The rows of a group lie close to one hidden flat surface of 10 dimensions, which may be shifted away from zero. Surfaces can cross.
Known rows, each followed by its group:
[ -5  10   9   3 -11  -1   2   4  25  20 -22  -3  21 -21   3  -2]  z_985
[ -5 -28  24   0  35 -11   9  23  26  -6 -28   6  -4 -10 -15 -19]  z_62
[ 21  11  -6   5 -22   4  20 -31  20  17 -11  24  12   6  16 -12]  z_442
[  8  -9 -17  -3 -29   0   8   7  28   5   4 -20  -8 -13  25  23]  z_420
[-15  11 -14   5  -3   5  10  -3  16  49  12  10  10  17  18   3]  z_787
[-33  14   8  -4 -14   6 -25  -5 -18  25   4  23   0   5  16   7]  z_62
[  3  35  10  -6  -5  15  -3   1 -11  16   9 -34  29 -16 -20   6]  z_442
[  5  -7  26  -9 -17 -12   1  -1  -3   6  20 -14  32  -3  -6  14]  z_442
[-21 -24 -12 -17 -15 -17  -7  14 -27 -14  24  -7  14  29  -5   6]  z_787
[  3  -5 -16  10  13  -8  30  10  10  -7 -34 -10  27   2 -19 -31]  z_985
[ -3 -12  29  19  32 -24  -3  33 -10  -9   6  -9 -30 -30 -35  -3]  z_62
[-10   4 -19 -21 -15  13  -3  28  -5  12  -5 -34  12  42   3   7]  z_787
[-21  10 -36  12  -8   6  11  -7  18   4   1 -16  30 -20   7   5]  z_787
[ -2 -14  13 -31  -4  23  -7  11  18   1 -18  -8 -12   0  16   7]  z_787
[  9   1 -12   9  -7  -6  37  -9  29  12 -15  11 -17   2  -4   9]  z_985
[-11 -10   9 -36 -16  -3  10 -11  -9  17  21  11  31  21  21   6]  z_442
[ 28  -5   2  -2 -11   5 -11   4  -7 -32 -17 -29  27  15  -4 -10]  z_442
[ 14 -16   1 -13   3  11  11 -16  -8 -10  31  -1 -19 -28  12  -1]  z_787
[ -3   8 -32  17 -40   1   1 -19   5  11  27  13  18   7 -16  -7]  z_787
[-12  18 -26 -20 -21  11 -13  24  -9  25  19 -17  19  52  -7  -6]  z_787
[  5  -2  -3  -3 -27 -18  17  -1  11  30  30   4  14  13   9  11]  z_787
[-15 -15  -4  17  -2   5  15  -6   7  -9 -44 -10  11  11   3  31]  z_985
[ -1 -25  -7   6   2   2  26   4  13  -1 -36  13  -9  21  -1  -8]  z_985
[-13 -13   0 -31   2  -2   4  20  34  22   7  24  -1  -1  -8 -39]  z_985
[ 21  24  26   3 -16  33 -19 -20  15  30   7  12 -17 -20 -11   1]  z_787
[ -3  -7   8  28 -11 -11  14 -16  24  26  -6  38  10   7  -6 -11]  z_62
[ -4 -11  24 -25   5 -19   3   8  19  -3   0  10  10  -6  -5  -8]  z_62
[ 14  11   3  16 -20  -5  -2   8 -21   5 -12   2  -4  21 -31 -18]  z_985
[  0 -16   4 -31  -6  -7  32 -11 -17  -9   7  15 -20 -20  10  -5]  z_420
[ 14  -8 -10  21  -7  17 -24  12  48  14   7 -12  17 -15   3 -20]  z_420
[  4   5 -23 -13 -22 -30   5  16  13 -17  -1 -26  23  22   6  21]  z_420
[ 17 -10 -21  14 -25   6  10  -4 -24   2  33  -6 -15  13 -10  -9]  z_420
[ -1  25  -4  -6 -18   0 -10  -1 -34   0   4  -2 -26   4   4  17]  z_985
[-11 -30 -20 -11 -13 -25  24  12  -1 -26  -2  -6   1   5  -5   6]  z_420
[ 13 -12   2   3  11 -15  17  21  14  11   0  -3 -12  13  -9 -14]  z_62
[ 27  11   9 -23  12  10  21 -14 -16 -27  -5 -25  15  -9 -19  -8]  z_442
[ 21  22  29  19  -4  -2  -6   3  -3   7 -22  -2 -17   2 -36   8]  z_62
[ 12   2   7  -8 -13  -4  13  -7  -2   1   2 -14   9 -14   9  15]  z_420
[  8  45   7 -26 -17 -31  -7 -12  17   8  11   4  31 -16  15  14]  z_420
[ 13  11  34   9   7  -2 -10  -2  18   3 -23   8 -16  -9  -6  17]  z_62
[  9   6  30  17  -3  11   2 -15  -1  12   1 -10  -3 -34  -9  27]  z_442
[ 12  16   9 -16 -12  -2   1 -20  -8   0   9  19 -20 -24  16   5]  z_420
[ -3  11  17 -14  -1  -9  -2 -12 -17  -3  27  -9  40 -10 -14   2]  z_442
[ 15  -3 -24   6   4   4  19  -1 -14   1  21   7 -17  26 -13 -23]  z_442
[ -4  -3   8 -22 -20  -2   4   1  32  24  -7  23 -19   6  12  17]  z_985
[  4  27   8   1 -25  10 -22  10 -24  19   4 -14  -4 -16   0  -6]  z_985
[-23  25  24  -9   8  -7 -21  29 -14  16 -18  -7  10 -10 -22  -6]  z_62
[  4   2 -36 -10  17  22 -17  17  -7 -21  -5 -21  -5  17  10 -29]  z_442
[-14   1 -21   8 -21 -37  12  -1   5 -16  16   2  19 -21 -29   5]  z_420
[  0 -18  -6 -24  -3  20 -10  -2 -10 -14  21  12 -13  14  -2 -21]  z_787
[-19  -1   7 -11  16  32 -30  20 -21  -7 -11 -11 -24 -24  -5 -17]  z_985
[-13  -2  16 -16 -25  -5   1  -1   2  39  25   1  29  14  13  14]  z_442
[  7 -25   4 -10   3   7   9  18  -5   9 -15  12 -47  40  17  -3]  z_62
[  9   6 -17  -1 -28  14  13   9  -5   9  -8 -30   5  24  -1  16]  z_985
[ 25   6   6 -26 -13 -20  35 -11   8   1  -7  11  -1  -4   3  -7]  z_420
[-33 -23   6  19   8  -8   5   1   1   1 -20  14   8   4  -1  11]  z_787
[-19  -3  23  -3   4  -4  -8  12 -10   2 -33  17   6   4 -33 -22]  z_62
[-15 -17   7  26  10  -1  -6  -3 -16 -10  -6  19  13   1 -36 -23]  z_62
[ -6  -2 -26  35  -2  -6 -19  11  13  10  14  13   7  12  -6 -26]  z_442
[  6   1   1  -8  -3   2 -14   5   1 -11  -8 -20   9   6  16  12]  z_420

New rows, each followed by its group:
[  5  -6   3 -15 -30  16 -28 -19  11 -24  15  23   2 -21 -28 -19]  z_787
[ -1 -18  10  12  -2   6   2 -16 -20  15  33  12  26 -14  -8 -24]  z_420
[ -1 -34   2  -9   3 -11  13  -1  26 -12 -28  37 -19  11  16 -10]  z_420
[ -2  -3 -13 -31 -26  11  -6  15  -9   7  18 -23  -3  21  17  16]  z_787
[  3  27 -15  23 -23  32 -10  -3  -3  34  -4  -9  -6  27 -18   6]  z_787
[-34  16  -2  13  14  27 -10   0   9  42 -15  10   6  17  13  10]  z_787
[  7  -4 -14  -4   0  33   2   6  -7  -7 -15 -36   2   5  10   4]  z_62
[ 20  37 -19 -40 -17 -15  -3   6   0 -17   5 -17  -7   5  12   5]  z_420
[-15   5  11 -11 -32  20   6   6 -25  16 -24  -8   2 -10 -14  -3]  z_62
[ 14   6  -8 -11 -12   3   0   5  15  12  35 -13  17 -28  -1 -28]  z_420
[-10  12 -19   1 -18 -40 -14  -5  24 -20  -2  27   1   4   0  13]  z_420
[ 21   8   5   6  -8 -29  25  21  39  42  -4   9   2  22  -8 -16]  z_62
[  3  -3  11   4 -18   9  16 -13 -13   8  19 -17   3 -49  -3  10]  z_420
[ -4  -2 -32  14  -3  18 -12  20  17  20   0  -6 -21  14  28 -12]  z_442
[ 19   1 -20   0 -13   4   8  -1  17  11   6  -4  -7   7  23  -6]  z_442
[ -4 -16 -19  14  16  24  30  -4   6   4 -19 -13 -17  -9  20   8]  z_787
[-12 -13   1  27  11   3 -12  13 -11   9  12   4 -11  10 -22  -8]  z_442
[ -5 -47 -23  -6 -18   1  34  12  10  -2  14  -8 -20 -19   7  -4]  z_420
[ -7 -32 -21   0 -16  -4   5  16   8  -6   8 -16  14  21  20  11]  z_420
[ 10   5  -7  -4  -8   8  -7   9  -7 -13   7 -30   7  -9  -7  -1]  z_420
[ 14   4 -12  29 -22  -7  31   8   6  37   0  -8   8  36 -18   5]  z_787
[  1   2   8   0 -23  -6 -31   2 -13 -15   4 -19  51  15  -7   0]  z_442
[ 11  23  23  -3 -10 -17  13 -20   1  11  12   5  36 -33 -11  -3]  z_420
[ -1  -9  16  30  -3   2 -22 -19 -14  -6 -11  20  -4  21  14  21]  z_420
[ 14 -12  12  -3 -28  19  22  15   6  46 -10 -13  -7  29   7  11]  z_442
[-32  -9 -29  -3  26   9  15  -4  16   3  16  18 -18 -21  -7 -11]  z_985
[ 13  26  15   9 -15 -10  -9 -17 -24   3  10 -13  33  18   4  22]  z_420
[  0   6  -5  -6  -7  48 -20   4  15  -3 -30  -4  -7  11 -21 -20]  z_787
[ 14 -23  17 -27  -2  -2  -8   2 -23 -31  29  -6  -4  -3 -21  -8]  z_787
[ 11 -19   3 -18 -14 -10  38 -18 -20  -3  15  30 -23  -2   0 -19]  z_420
[ 17  15  11  -3   3  22 -22 -14 -16 -28 -19  -8   3  23 -21   9]  z_62
[ 13  18  31 -21 -14 -15  20 -25  11  27   6   3  36 -33  22   9]  z_420
[  4   3  30 -25 -34   8  22  13  17  27 -40  -5  -8 -29  -2   3]  z_62
[ 14  27 -19  -6   9 -13  35   2  11   8 -11   0 -24 -25  -2 -15]  z_985
[ 20 -18  30  10   0  10  18  -5  22  17 -27  -4  23   0  18   0]  z_420
[-25   8  16   3  27   9 -13   6  -8  24   0  -2  15   6  -1   5]  z_787
[-34 -22  -1  25  -1  19  -7 -13  18   8   3  20  10   4 -25   9]  z_985
[ -5 -21 -36 -18 -45  13   4 -11  39 -11  -5  23  -2  -1  16 -12]  z_787
[ -3 -17   2  -2  -7  15  14   8  28  -1 -45 -20  11  22  -6  21]  z_985
[  6 -19  16   9   9   1   3  -7 -17  -7  -3   5  27  25  -7 -15]  z_420
[-15  12  19 -46  -3 -10 -22  26  17  -9  -8  -2  18  19 -33  -5]  z_985
[ 12 -20  -7  15  15 -23  21   9  29   8  14  10  19  19 -17 -28]  z_62
[ -6  -3 -10  16  -1  13 -14  27   1  13 -11 -17   9  25 -16 -17]  z_442
[-21 -13   9   4  15   0  -6  28  32  25 -15   0  19   4 -15 -20]  z_442
[  4 -39   3   5  15 -10  -6  20   0 -26  -1  -5   7  18 -18 -19]  z_442
[ 16  -5   5  11 -26  12  22  -1   3  24 -18  13 -26  19  -1   1]  z_62
[ 23 -30  23  26 -25   6   2   9  -1   5 -24  -8   1  32 -16   2]  z_442
[ -9  24  12  13  -1 -11  -2  17  14  43  -7   3  -1  -4  -2  -1]  z_62
[-15   1  -1   3   0  -4   6 -14   4  29  33  28  -6 -13  14   6]  z_442
[ -2  17  22  13 -19 -16  -8  -9  11  11 -11  27  -1  -1 -35  11]  z_985
[ 30  11  -2  12  -8   1  10 -25 -13 -14   9  -5   4  -8 -12  -4]  z_442
[  3  -3   1  -5   5   7   8  14   9 -13 -22  -7 -10  19 -46  -6]  z_985
[-13 -36   7  -5  14 -11 -21   9  -8 -21  23   1   3  -2  17   5]  z_442
[-10 -26 -23 -13 -19 -10   8  -2  -6   3  39  13  -3   5  14 -13]  z_420
[-13 -20 -10   1  17  -2   6  13 -25 -19   2 -13  11  19 -21 -11]  z_787
[ -4  17 -25   1  31 -16  31   4 -18 -14 -21  -4  -4 -29  11 -31]  z_985
[  4 -15   8  21   2  11  -4   7   6 -17 -16 -23  12 -24 -20   1]  z_420
[  6 -23   5 -10  14  17  -5   4   2 -18 -16   3 -27  25  17   5]  z_62
[ -8 -16  14 -10   1  12   0 -12 -10   1  19   8  -3 -40  11 -10]  z_420
[-35 -23  -1   3  -4   5 -32   0 -26 -25   1  15   3  13 -15   2]  z_787
[-14 -21  25 -28  25 -11   4  -5 -14 -27 -24  15  20   2   1 -14]  z_420
[-18  -6   1  -4  -7  33 -38  -1  -9 -24 -12  14  -4  12 -29 -17]  z_787
[-28 -19   9  -1   8  15 -18  -4  -8 -26 -13  -2   0 -24  -1  12]  z_787
[-31   2 -32  14  16  12  12 -20   4  -3  20  10 -24 -19 -10  24]  z_985
[ 17  -6  18  11  -3  -4  14   0  10   3 -13  -2  22   8 -32 -12]  z_442
[ -8  -6 -24   5  17 -15  31   6   3  -4 -22   4  14   3  -6 -36]  z_985
[-11  -2 -19  13  -7 -15  23  -9  11  10  -8  13  19  10   3  -1]  z_985
[  1  -9  -1  24 -14  -8  -3 -12  10 -15  -7  19 -23 -24 -14   6]  z_420
[ -4  -3  14  -1 -27  13 -15  -2   7  -4 -10 -13  -1 -20  -1  27]  z_787
[-17 -13  11   6  38   8  14  14   7   5 -29 -13  11  -7   1   4]  z_787
[ -5   0  -6 -36  -8  14 -13   3 -14 -11  -3   7  -3  50  19   0]  z_62
[ -7 -47   3  25 -18  -7  27  -2  18   2 -12  -4  10 -11   5  21]  z_420
[-32   5 -16  17 -20  19 -17 -23 -14   6  20   8  -7 -24  21  26]  z_787
[-10   0   0 -20  -2  15  -6  25  31   8   1 -23  30  -1 -34 -14]  z_985
